The same things were measured in two ways. Each way mixes the same 8 hidden numbers, adds some noise and spreads widely along 4 directions of its own, which tell nothing about the thing.
In the rows, 128 means zero.
Some things both ways: the first way, then the second way.
[145  98 192 145 116 102 117 143 146 121 146 114 166  66 148 109 125 146
 144]
[138 138 130 134 143 123 102 174 151 164 160 157 161 167]

[ 81 141 181 173 121  75 121 108 154 130 182 155 145 117  96 121 162 158
 112]
[ 80  77 110 124 215 116 124 172 120 141 113 111 165 149]

[136 148 115  94 126 106 142  93 158 160 159 126 171  89 149 160 129 121
 189]
[141  94 114 117 109  91 148 153  64 114 144 142 150 183]

[ 91 156 118 164  96  43  83 113 139 159 190 145 147 137 146 100 130 192
 167]
[122  64 124 172 228  68 114 142 152 141 130  95 142 161]

[148 151 120 154 130 146 179 121 117 133 129 115 120 134  71 108 146 136
  90]
[129 143  64  89 179 144 111 112 161 151 126  51 162 117]

[167  93 148 136 148 132 106 123 157 107 157 120 153 121 142 106 126 131
 138]
[ 95 161 106 103 121 100 137 108 124 179 101  69 107 137]

[142 119 142 123 123 155 185 145 140 155 154  85 145 130  96 101 134 138
  87]
[163 131  79  96 130 134  82 134 149 116 149 111 101 140]

[158 112 147 115 135 148 158 135 165 167 192  80 147 151  86  81 126 137
  88]
[153 120 101 137 156 128  78 110 198 109 145 174  85  86]

[ 41 139 128  97  98 152 201 145 152 137 145 125 158 162 150 129 148 133
 110]
[151  95 115  85 167 106 117 197  96  66 171 163 118 180]

[115 135 123 106  92 117 141  98 160 143 177 140 170 169  66 117 126 132
 121]
[111 105 129 124  98 103 166 106  73  78 122  89 109 139]

[182 145 136 165 144 118 154 133 112 192 120  70 136 149 115  86 122 184
 112]
[141 119 170 189  63 106 150  92 171 100 133 136  92 127]

[ 90 200 110 108  77 116 150 132 141 173 145 124 102 118  87 119 120 155
  88]
[156  89 109 138 128 197  73 132 188  48 142 176 113 102]

[115  93 111  65 156 177 137 145 162 141 209  86 108 134 152 113 130  87
 109]
[147 110 110  87 150 151 100 180 194 115 158 210  99 115]

[155 129  97 155 145 139 167 120  82 136  91 112 116 147 129 131 147 152
 133]
[138 123 102  74 102 139 126 112 136  93 111  97 145 152]

[ 89 174 181 136 123 119 196 135 117 169 127 122 113 109  84 129 142 143
  79]
[148  97  77  78 188 140  94 139 137 157 119  99 161 119]

[134 137  82 118 137 146 139 159  74 124  87 107  88 103 202 140 121 144
 151]
[177 130 106  76 140 157 107 152 199 135 158 129 178 148]

[102 112 121 121 111  99 134 104 134 127 193 159 154 132  90 134 139 117
 154]
[ 97 105 161 120  94  95 201 133  83 113 111  88 152 175]

[108 157 128 114  79  98 131 126 148 148 165 145 149 118  90 124 102 138
 130]
[125 129 168 172 113 106 172 120 137 136 142 108 158 133]

[ 34 106  80  64  96 138 146 125 128 144 217 138 117 174 125 136 143 113
 119]
[118  79 152  81 133 105 184 166  90 109 123  90 129 165]

[132 134  87 131 139 157 148 132 124 135 134 100  96 154 141 111 147 148
  97]
[ 74 165 163 152  83 129 163  80 148 137  98  66 106 108]

Other things, the second way, with their names:
K955: [ 90  87 160 160 162 157  91 157 168 100 102 154 140 142]
K879: [116 133 104  59  87 148 141 154 157 135 113  81  98 171]
K494: [ 80 106 154 147 125  62 150  92  39 132  77  33 166 180]
K383: [113 116 193 193 120  58 170 107 109 185 127 148 178 141]
K64: [129 142  81 136 170 129  55  61 146 147 102  92 122  60]
K404: [110 111 100 115 170 113  99 160 120 126 138 131  74 122]
K244: [160 111  93  71  90 137  86  70 124  78 104 154  96  75]
K886: [155  91 133 125  79  72 199  89 145 104 125  83 123 166]
K414: [122 156 110 118 137  93 137 113 129 152 146  85 107 119]
K195: [145 115 127 135  67  88 160 101 126  45 143 132  70 145]
K704: [107 114  83  84 162 111 132 133 104 126 118  82 118 143]
K691: [ 96 149 109 125 212  87 130  94 116 216 105  71 174  94]
K107: [139 153  87 124 141  87 102  59 120 173 121  75 125  85]
K218: [163  19 102  41 174 142 107 199 104  82 137 151 110 161]
K702: [126 117 205 166  40 191 146 135 198  73 126 148 120 125]
K35: [104  90 142 100 134 120 134 145 121 122  95 144 124 143]
K528: [ 93 166 159 172  60 132 140  38 111 121  86  69 154  89]
K696: [ 94 104 119 151 161 142  95 112 164 121 103 113 112 105]
K987: [128  89 150  77 102 130 119 125 103 171  95 166 143 107]
K815: [ 93 143 185 151  81  95 227 138 108 152 135  90 143 160]
K989: [ 80 103 200 139  68 150 223 174 148 153 112 121 155 177]
K495: [114 117 129 116 131 125 152 171 142 114 147 120 128 164]
K339: [124 114 162 152 154 137 135 130 155 133 136 135 176 114]
K427: [137 175 122 130 115 137  70  87 133  98 137 150 131  82]
K573: [131 116 135 112 174 110 132 114 188 148 116 140 157 115]
K486: [111 155 103 161 174 101  94  77 130 137 121  95 146  82]
K297: [109 131 116 113 132 155 100 119 132  91 116 128 140 116]
K227: [126  87  94  59 146 147 147 138 121 110 106  42 166 160]
K726: [133 189  53  60 141 143 106 156 156 137 156  70 117 167]
K878: [ 82 147 186 160  91 130 144  77 116 156  89 177 172  74]
K778: [113 169 123 159  51 146  92 107 177  51 135 132  47 135]
K364: [ 89 103 148  85 141 180 174 225 159 110 146 132 106 160]
K999: [ 88 151 156 165 113 124 163  89 143 119 108 106 123  95]
K164: [119 137 149 154 167  83 156 131 158 173 137 107 171 163]
K433: [122 163 112 115 106 100 122  64 103 171 103  66 151 107]
K605: [126 160 150 143 129 134 136 108 160 113 142 139 156 104]
K302: [ 89 139 105  86  95 108 130 116  89 120  88  49 100 169]
K334: [186  92  93  52 150 177  67 140 178  56 156 199 125  92]
K27: [147 108  85  58 170 157 114 141 186 108 132  95 141 129]
K54: [142 107 121 104 184 148 101 180 175 124 158 183 159 129]
K796: [153 142  97  53  89 144 107 139  98 133 138 153 131 127]
K173: [114 145 143 152 166 102 131 128 158 191 130  93 175 137]
K176: [127 101 104   7  73 160 181 177  81  98 112  93 121 186]
K665: [123 131 196 147  50  96 224 114 104 112 130 109 199 189]
K655: [126 130 140 134 118 136 157 158 147 105 156 136 165 161]
K459: [120  91 179 136  69 155 155 168 134  55 135 188 121 168]
K206: [ 86 118 174 185 115 168 128  69 174 129  84 149 140  57]
K28: [130 117 135 106 163 123 165 129 150 157 133  95 168 123]
K196: [101 112 195 160 173 155 156 194 167 169 140 171 248 159]
K524: [114 148 164 121  68 104 176  81 117 130 109  99 138 122]
K101: [110 146 141 138 103 149 110  99 172 122 110 148 153 118]
K727: [136 174  75  65 157 123  52  65 132 116 114 133 131  66]
K538: [ 83 144 152 154 113 148 181 152 153 125 133 107 156 151]
K106: [118 115 103 106 231 101 175 146 155 174 153  95 197 128]
K545: [115 116 116 144 175 122  57  89 164 123  99 142 111  78]
K622: [102 119 143 124 101 134 132 124 147  87 100  93 108 156]
K11: [138  93 129 114 162  87 168 121  68 118 142 109 182 117]
K94: [ 94 100 135 133 100 109 160 102  96 101  89  93 141 153]
K961: [ 94 125 187 201 130 120 153 121 170 150 121 155 158 126]
K284: [123 122  91  94 181 135  92 135 138 133 128 114 149 123]
K523: [130 147 127  92  97 143  90  66 154 122  86 136 140  90]
K682: [ 87 134 103  94  98  91 161  75 113 137  81  43  57 122]
K606: [100 114 148 116 160 125 133 180 122 125 131 112 150 171]
K444: [137 132 118 103 157 155 130 114 190 116 130 107 193 125]
K513: [106 133 165 109  86 156 134 102 165 114 101 142 126 102]
K496: [133 111 125 139 177 122 144 150 149 157 143 100 190 149]
K480: [105 137 130 105 166  98 193 135 105 173 136  83 175 133]
K920: [125 103  76  91 199 146  88 175 162 121 132 111 150 158]
K147: [ 67 109 142 153 146  98 136  95 115 151  65  95 144 125]
K935: [ 96 137 160 128  63 139 153 101 145 107  93 113 101 119]
K21: [167 117 107 126 134  73 123  77 130 111 144  99  94 100]
K276: [135  86 161 169 144 127 127 140 180 103 131 157 155 150]
K163: [103 136 111 114 137 163 128 158 117  95 134  70 143 153]
K119: [ 88 166 158 149 115 103 129  72 130 152 100 127 150  93]
K90: [114 170 138 113  46 149 149 155 138 113 144 107 119 190]
K270: [116 131  72  63 124 129 113  98 105 135  99  79  85  95]
K257: [143 161 156 102  70 140 137  76 141 100 123 136 133  87]
K932: [150 159 139 151 109  87 153 100 165 123 167  94 105 132]
K103: [ 86 217  95 122 161 158  86 109 169 194 127 105 138  60]
K923: [117 155  64  52 173 101 138 126 150 181 125  74 119 134]
K864: [ 59 167 184 178  72 145 166  90 156 132  98 128 107  90]
K579: [116 124 163 126  60  92 196 132  85 130 127  85 154 185]
K913: [167 113  63  85 173 140  76 132 150 111 145 120 148 127]
K484: [132 131 179 175  44 120 158 119 136  79 146 161 112 141]
K422: [150  94 101  47  80  85 178 142  60 107 134 100 101 184]
K356: [120  97  88  72 168 101 160 165 131 120 126  79 139 200]
K908: [ 97 110 171 156 131  77 219  84 103 179 112  79 134  93]
K621: [125 134 156 148 165 126 131 148 152 166 143 158 205 127]
K885: [110 151 145 204  71 149 127 111 160  67 150 128  93 112]
K130: [136 151  79  67 133 109 151  67 179 119 106  71 150 110]
K512: [139 140 102 117 104 149  76  69 160  94 102 124 141 100]
K650: [119 105 149 181 153 146 101 122 133 133 131 164 171  83]
K143: [181 114  73  44 153 109  73 107 107 107 132 125 126 117]
K226: [128  90 180 148 149 112 152 142 129 160 125 143 204 151]
K636: [131 103 127 128 143 139 110 173 165 114 154 165  80 130]
K15: [ 93 108 167 152 132  79 186 105  79 141 116  79 164 129]
K177: [148  80 108  63 186 128  61 150 169 118 110 150  90 127]
K525: [ 75 126  89  99 153 144 115 135 132  88 100 128 108 130]
K425: [120 101 118 147 135 182  59 137 198 125  98 153 125 113]
K261: [ 79 148 160 177 143  90 135  52 134 132  89 127 135  58]
K902: [126  73 106  71 120 147 101 118  98  75  84  84 129 145]
K37: [ 94 148  86 107 145 135  46 102 128 136 101 167  57  64]
K522: [ 86 157 143  72  88 125 200 114 126 167  97  59 150 139]
K318: [121 134 116 111 112 140  93 115 140 118 110 152 138 118]
K770: [135 127 162  71  79 147 182 139 167 121 123 163 140 138]

Some of these things the first way, each followed by its name:
[121 150 126 176 140 124 168 122 118 134 134 111 124 118 130 116 174 157
 101] | K920
[154 129 108 135 128 130 113 112 146 132 145 117 135 162 124 105 135 152
 117] | K999
[ 65 161 132 125 130 110 210 123  98 175 145 121 115 105 122 158 159 129
 127] | K226
[ 89 135 103 129 130 145 177 125 124 119 153 133 120 133 145 139 159 123
 128] | K302
[134 138 111  70 121 134 133 117 141 162 145 129 137 152 116 138 102 116
 143] | K244
[167  90 106 119 134 130 105 116 108 111 134 124 129 133 146 132 117 124
 162] | K523
[ 30  92 107  74 123 150 171 152 120 146 214 110  97 164 159 122 146 114
 106] | K177
[119 172 115 100  99 117 108 126 166 142 145 140 129 118 133 118 107 148
 128] | K64
[162 157 141 168 157 118 150 120 110 140 102 118 121  94 136 133 146 151
 141] | K101
[102 143 171 122 144 144 142 145 182 158 131  83 135 144 166 103 138 166
  79] | K404
[114  87 154 169 100 112 164 127 110 120 184 132 150 163  47  83 149 151
  83] | K622
[164 180  81 153 144 127 136 121  95 150  64 116 108 119 177 144 129 170
 166] | K512
[124 134  75  99  97 135 117 151  93 156 153  94  78 126 128 108 125 144
 101] | K702
[ 99 203 158 131 181 127 213 112 136 177 101 128 110  89 137 174 157 116
 128] | K878
[131 151  98  98 129 141 101 149 164 125  99 123 127 137 220 124  96 157
 152] | K414
[ 98 117  91  89 107 144 136 131 162 128 207 127 126 131 122 119 133 107
 118] | K495
[139 108 129 145 126 124 111 113 144 145 185  90 128 156 102  91 150 159
  86] | K696
[116 135 147 121 130 128 122 123 161 131 182 131 122 129 102 104 134 125
  99] | K864
[154  81 161 159 133 128 150 129 130 126 167 104 159 129 100  99 146 137
 109] | K173
[ 67 123 148 158  92  88 134 123 130 134 204 139 134 122  92 110 160 152
 102] | K955
[ 82 196 105 139 120  86 162  97 119 156 150 166 125 116 106 154 143 138
 151] | K94
[ 65 176  88 131 102 118 183 126  74 144 131 157  91 142 101 149 144 141
 109] | K227
[ 88 167  93 135 138 142 155 109 163 116 170 147 113 134 136 141 174 121
 120] | K525
[188 136 142 162 112 107  81 110 173 118 106 130 175 153 133 100 113 187
 136] | K486
[ 58 194 123 105 133 122 152 122 164 129 143 168 112 108 159 153 134 120
 143] | K691
[105 124 159 132 122 118 137 141 135 132 141 126 132 121 139 122 128 147
 119] | K54
[131 170 153 118 113  96 112 114 148 176 124 113 134  98 125 134 127 155
 122] | K650
[141 149  83 111 157 138 147 126 105 145  91 117 113 144 181 148 118 137
 163] | K524
[114 101  81 141 146 142 167 113 117 121 192 122 123 159 111 124 168 116
 133] | K356
[167 111 139 193 136  93 117 122  90 157 118  91 136 149 136  96 141 199
 130] | K276
[114 159 176 151 131 110 133 121 142 120 102 165 142 133 129 133 117 149
 136] | K480
[134 124 163 179 123  97 152 126 127 127 154 140 165 123 105 105 132 152
 138] | K164
[158 150 152 127 157 181 131 145 174  98  80  93 105 101 195 120 141 137
  96] | K103
[ 80 135  70 144 114 112 184  90 103 144 149 124 148 152 140 153 181 147
 158] | K494
[138 168 130 184 130 125 192 127  78 135  93 139 113 140  73 121 144 151
  98] | K444
[ 57 115 171 101 113 118 156 147 110 188 155  94 120 167 119 121 137 158
  73] | K218
[ 86  94 215  85 145 122 177 128 132 179 196 113 132  99  79 143 132  89
  95] | K987
[ 76 164  93 103 104 134 147 124 156 127 159 147 113 122 151 140 141 124
 129] | K284
[132 107 122 120 110 156 161 148 127 116 146 109 135  93 134 117 141 127
 116] | K90
[129 123 107 116 163 110  89 126  97 145 157 104  72  90 182 133 143 126
 146] | K989
[109 151 192 171 128 107 174 131 123 138 102 128 147  97 125 126 138 153
 116] | K621
[ 69 150 146 106 144 125 174 150  99 138 148 167  88 123 116 148 119 103
 123] | K770
[142 144 115 123 107 128 100 131 142 111  94 146 136 139 165 127 108 154
 147] | K605
[ 73 168 140 110 155 149 219 138  92 157 108 130  75 117 122 168 154 108
  97] | K176
[140 119  96 145 159  93  75  82 135 130 176 131 129 137 155 130 156 141
 175] | K147
[ 88  97  99 123 130 145 135 133 120 113 132 104 117 149 200 127 162 150
 124] | K606
[107 124 110  82 110 176 194 142 117 137 130 127 124 161 107 136 119 111
  98] | K257
[176 136  80 125 113 144 147  97 123 148 124 100 138 143 101 130 148 142
 121] | K528
[137 119 165 153 135 128 177 127 125 147 144 111 148 133  84 115 141 140
  99] | K815
[151  81 127 109 138 170 176 129 121 144 111  93 158 186 136 119 123 133
 119] | K143
[ 95 164  97 104 162 155 164 138 101 125 117 145  64 114 165 161 142 105
 130] | K522
[147 150 204 114 148 140 159 138 140 148  72 116 142  86 156 146 109 133
 128] | K796
